All groups share one centre, and each spreads out both ways along 13 directions, with some noise.
In the rows, zero is written as 128.
Known rows, each followed by its group:
[103 176 118 105 124 123 137  85 141 149 148 129 123  92  93  76 111  97] => j_218
[140 153  82 122 146 129 101  87 139 123 132 143 144  94  68 104 148 140] => j_477
[138 136 106 123 129 109 120  91 108 119 160 117 138 110 121 134 103  99] => j_350
[111 124 128 134 120 137 111 102  90 135 126  95  96 177 189 162 136 147] => j_350
[ 61 224 117 110 128 168 141  90  91 158 124 114 100  45 121 122 106 138] => j_218
[146  64 100 121 146  90  97 156  95 102 126 110 145 172 115 141 130 139] => j_218
[103 156 147  93 141 111 130  79 142 170 141  76  79 163 107 117 105 166] => j_702
[ 67 212 136 140 120 147 153 127 141  75  96 113 102 100 128 123 107  98] => j_218
[129 116 205  55  90 156 189 149 160  87 159 161 113 152  91 151 144 151] => j_702
[116 123 134 144 100 172 139  87  86 131 149  97 110 140 185 162 140 136] => j_350
[139 128 115  85 115 114 125  84 139  89 115 102  99 133 113 136 109 178] => j_477
[211 131 128  94 115 198 156 152 144 151 120 136 124 160 109 152 109 105] => j_218
[160 109 171 139 144 117 168 117 149 159 172 180 155 128 127 156 141  71] => j_218
[ 74 127 159 138 135 117 121 107 160 140 146 119 126  92  97  82  95 125] => j_218
[147 120 119  83 160 151  85  82 116 135 107  93  63 192 114 124 119 194] => j_477
[146  99 192 123 124 119 193 137 172  92 126 130 117 158 121 128 144 134] => j_702
[ 96  71 111 144 105 135 125 156 123 143 101 102 138 136 130 109 123 125] => j_702
[148 129 186 137 137 184 131  94 149 134 154 109 106 150 108 175 111 141] => j_350
[154 171 134  67 113 116 195 151 133  88  86  78  96 166 123 135 105 136] => j_702
[154 115  70 137 142 184  46 129 138 131 100 140 128 149  92 109  93  89] => j_702
[121 184  96 138 112 197  76 162 138 134 112 156 136 145 119  91  99  57] => j_702
[157 136 113  70 155 151 105 184  79 105 121 138 133 125  90 157 116 156] => j_218
[ 88 134 147  82  95 196 165 175  75 152 149  90  90 145 125 125 117 127] => j_350
[142 167 124  98 139 168  90  83 161 121  76 142  95 141 118 189  85 157] => j_477
[143 116 182 121 160 122 112 144 170 132 134 155 127 158 103 108 101 111] => j_218
[ 88 106 159 112 115 141 111 168 129  90 111 165 163  61 117  82 114 154] => j_702
[110 112 126 125 124 147 156 103 130 134 120 101  99 124 116 134 122 133] => j_218
[134 187 139 102 150 106 182  86 133 124 138 149 123  83 113 115 115  84] => j_218
[139 150  81 148 117 122  72 100 109 139 129 123 181  94 136 168  80 107] => j_702
[128 121  91 111  93 119 113  99  93 169 176 111 160 120 130 112 146 139] => j_477
[109 162 107 151 120  98 172 181  96 106 103  84 159 145 142 141 147 103] => j_350
[ 81 154 195 101  95 160 143 131 184 105  94 138  97 125 134 128 103 172] => j_477
[133 147 150 172 175 107 161 147 156 121  71 128 142  79 125  75 153 136] => j_702
[ 98 111 179  93 127 125 161 115 139 122 107 124 122 108 113 176 136 210] => j_702
[125 164 110 178 132 130 131 103 128 127 137 163 181 118 135 177 193 118] => j_350
[137 165 150 100 115 216 142 129 112 115 144 127  82 185 130 173 125 109] => j_350
[ 87 123 163 176 110 179 177 108 156 150 104 110  90 141 161 159 128 111] => j_218
[190 127 110 121 148 123 118  96 114 133 156 102 131 156 108 103 155 147] => j_477
[103 119 158 108 140 112 146 142  83 113 117  77  89 122 151 130 101 164] => j_477
[145 140 116 116 166 159 140 107 155 164 112  97  61 204  86 121 140 130] => j_702
[136 228 127 106  91 168  92  86 111 124 135 171 167 102 163 120 182 186] => j_702
[101 125 150 131  92 137 148 119  89 136 156 132 136 152 184 169 186 153] => j_350
[176 108 108 110 119 115 111 106 114 142 157 101 130 197 135 169 133 140] => j_350
[129 136 168  71 103 137 160 129 120 137 188 151 132 108 102 120 135 134] => j_218
[169 108  93  93 144 125 110 150 132 152  82 108 125 140 102  97  99 151] => j_350
[169 167 134 117 150 153 141 149 154 101  81  99 110 123  95  58 129 163] => j_477
[125 173 105 129 129 153 137 113 174 130  90 127 104 173  96  61 186 139] => j_702
[146 149 147 144 169 131  97 114 130 152 127 115 123 171 137 115 109 112] => j_477
[ 94 168 109 123 121 105 104  87 110 156 174 164 165 102 122 100 177 127] => j_218
[ 97 112 108 100 131  85 130 110  78 121 133  88 121 158 128 130 167 181] => j_350
[115 110 149 149 102 147 139  59 168 117 107  97 122 138 132  88 179 205] => j_350
[105 147 124 108 138 131 125 147  98 134  86 104 111 132 148 104 131 173] => j_218
[ 94 171 161 103 126 148 125 118 122 146 105 142 124  81 143 166 107 176] => j_477
[120 131 105 121 157 134 122 119  99 148 147 141 144 121  87  87 194 145] => j_477
[140 141 122 122 116  88 126 134 137 134 141 131 165 143 128 125 138 122] => j_350
[139 122 182 160  94 132 170 145 169 128 103 140 164 160 177 148 154 117] => j_477
[ 64 137 169 108 117 145 153 149  99 145 168 148 131 118 117 142 169 145] => j_350
[200 147  89 186 171 114 126 106 110 183 108 100 159  99 146 139 127 120] => j_702
[133 129 113  96 121 152 135 133 123 107  79  79  86  81 112 137  73 195] => j_477
[ 95 115 136  78 139 101 138 126  81 145 154 160 144 135 124 170 134 105] => j_477

New rows, each followed by its group:
[204 122 107 159 138 130 137 117 146 153 133 121 190 103  97 173 130 119] => j_350
[181 182 153  92 142 178 144 128 137  68 154 131  80 173  88 111 153 133] => j_477
[150 156 111 149 128  92 140 169 105  99  98 126 174 135 162 136 135  91] => j_218
[111 154 108 142 131 125 138 201  71 123  90 130 162 119 168 149 147 118] => j_218
[ 84 148 125  53  64 136 155 133 133  96 135 150 158  96  83 116 160 174] => j_702
[ 84  98 193  76 105 168 177 178 123 128 153 171 132  88  89 152 142 155] => j_702
[166 117 107 138 127 152 181 154 118 128 113 140 135 148 135 176 145  74] => j_218
[140  75 144 107 127  89 154 121 110 122 147 114 132 179 138 141 146 123] => j_477
[ 95 202 160 108 131 176 151 169 115  98 119 128  94 165 124 153 119  89] => j_350
[ 83 141 173 112 126 181 113 142 183 149  68 145  97 132 117 139  71 147] => j_477
[154 132 132 134 131 149  94  99 121 130 152 151 148 128 135 180 118 122] => j_702
[184 166 157 113 137 163 152 157 124 105 155 121 116 199 116  92 168 105] => j_477
[147 129 118 169 133  99 138 107 145  68 121 103 124 172 139 129 152 104] => j_477
[157  60 103 138 119 150 137 166 164  98  64 131 164 114  87 150 107 121] => j_702
[ 88 150 114 159 177 109 140 171 116 113  90 120 139 112  98 139 126  95] => j_350
[144 113 135 173 146 106 141 129 147 123 107 102 148 152 132  53 185 141] => j_477
[ 88 149 103 154 179 114 129 161  84 123  93 124 131  95 124 154 115  95] => j_350
[143 139 104 139  71 231 125 114 166 123  87  81  98 169 118 145 129 163] => j_218
[133  89 103 110 143 109 114 137 108 143 106 126 121 189 132 153 170 173] => j_350
[ 77 133 116 118  80  72 151 121 136  82 137  86 138  98 126  60 121 129] => j_477
[102 189 119  92 131 162 148 174 113 133 104 153 133 140 102  54 195 126] => j_477
[139 172 148 133  98 161 193 119 145 138 150 159 153  79 123 155 140  83] => j_218
[153 169 111 152 142 137 117 105 120 121 167 104 140  82  97  69 167 162] => j_477
[ 53 101 160 136 111 138 132 118 128 147 122 131 133 123 138 145 169 183] => j_702
[ 82 197 130 106 139 160 163 112 130 117 107 153  93 105 105 120 149 114] => j_218
[104 107 151  66 139 109  91 227  96  81 162 149 145 146  72 109 106 122] => j_218
[127 122 170  77 132 117 104 179 121 116 173 151 157 115  83 103 101 140] => j_218
[ 93 232  98 138 114 159 113 108 107 120  88 123 145  77 140 121 160 170] => j_218
[175 145  59  90 156 115 106 152 102 101 116 167 125 163 108 170 102  54] => j_350
[132 169  94  54 115 183 143 139 113 116 108 107  84 145  82 103 116 141] => j_218
[126 158 170 137 126 132 151 148 164 126  75 146 149 148 150 114 135 117] => j_477
[158 151 106  93 165 141 113  90 120 134 116 175 141 121  88 182 141 138] => j_477
[135 146 119 147 172 143  84 104  80 138 150 147 116 142 153 126 158 126] => j_702
[155  96 120 138 141  94 152 145 159 111 122  88 129 146  91 128  59  54] => j_702
[112 129 112 166 195  87 147 152  92  85  64  85 112 134 139  95 155 130] => j_477
[128  76 163 105 158  70 134  94  92 106 154  99 103 179 151 180 104 138] => j_477
[165 150 154  85 133 169 110 127 155 157  85 143 119 114 125 204  28 131] => j_477
[122 168 152 157 109  93 146 111 146 118 125  84 164 159 141 123 172 169] => j_350
[134 151 115 125 147  92 151  90 111 167  99  66 113 125 140 135 138 185] => j_702
[ 73 110 155 125 155 109 142 152  92 141 106 139 128 101 151 192  92 111] => j_477
[163 135  94 145 152 134  65  62 167 145 116 131 134 128 101 110 111 133] => j_350
[157 167 192  72 109 124 172 132 145 107 152  98 131 164 102 130 141 181] => j_350
[ 63  80 113  89 167  62 140 188  50 112 112 127 100 159 139 158 141 130] => j_350
[114 129 123  39 150 115 120 109  92 122 106 113  76 141 109 148  83 173] => j_477
[166 103 135 188 156 118 102 101 151 158 135 113 152 144 134 136 115 102] => j_477
[138 147 158 164 188 128 107 105 108 162 154 144 125 102 145  95 153 136] => j_702
[115 119  64 130 136 163 104 108 133 122 111 147 115 135  93 109 140  94] => j_350
[ 77  86 135 138  73 113 155 131 133 109 152 121 129 168 145 133 160 111] => j_477
[160 187 135 157 174 149 103 123 131 103 102  83  89 164 130  79 124 139] => j_477
[134 157 132 143 152 133 141 124 143 140 133 104  94 179 124 152  94  68] => j_702
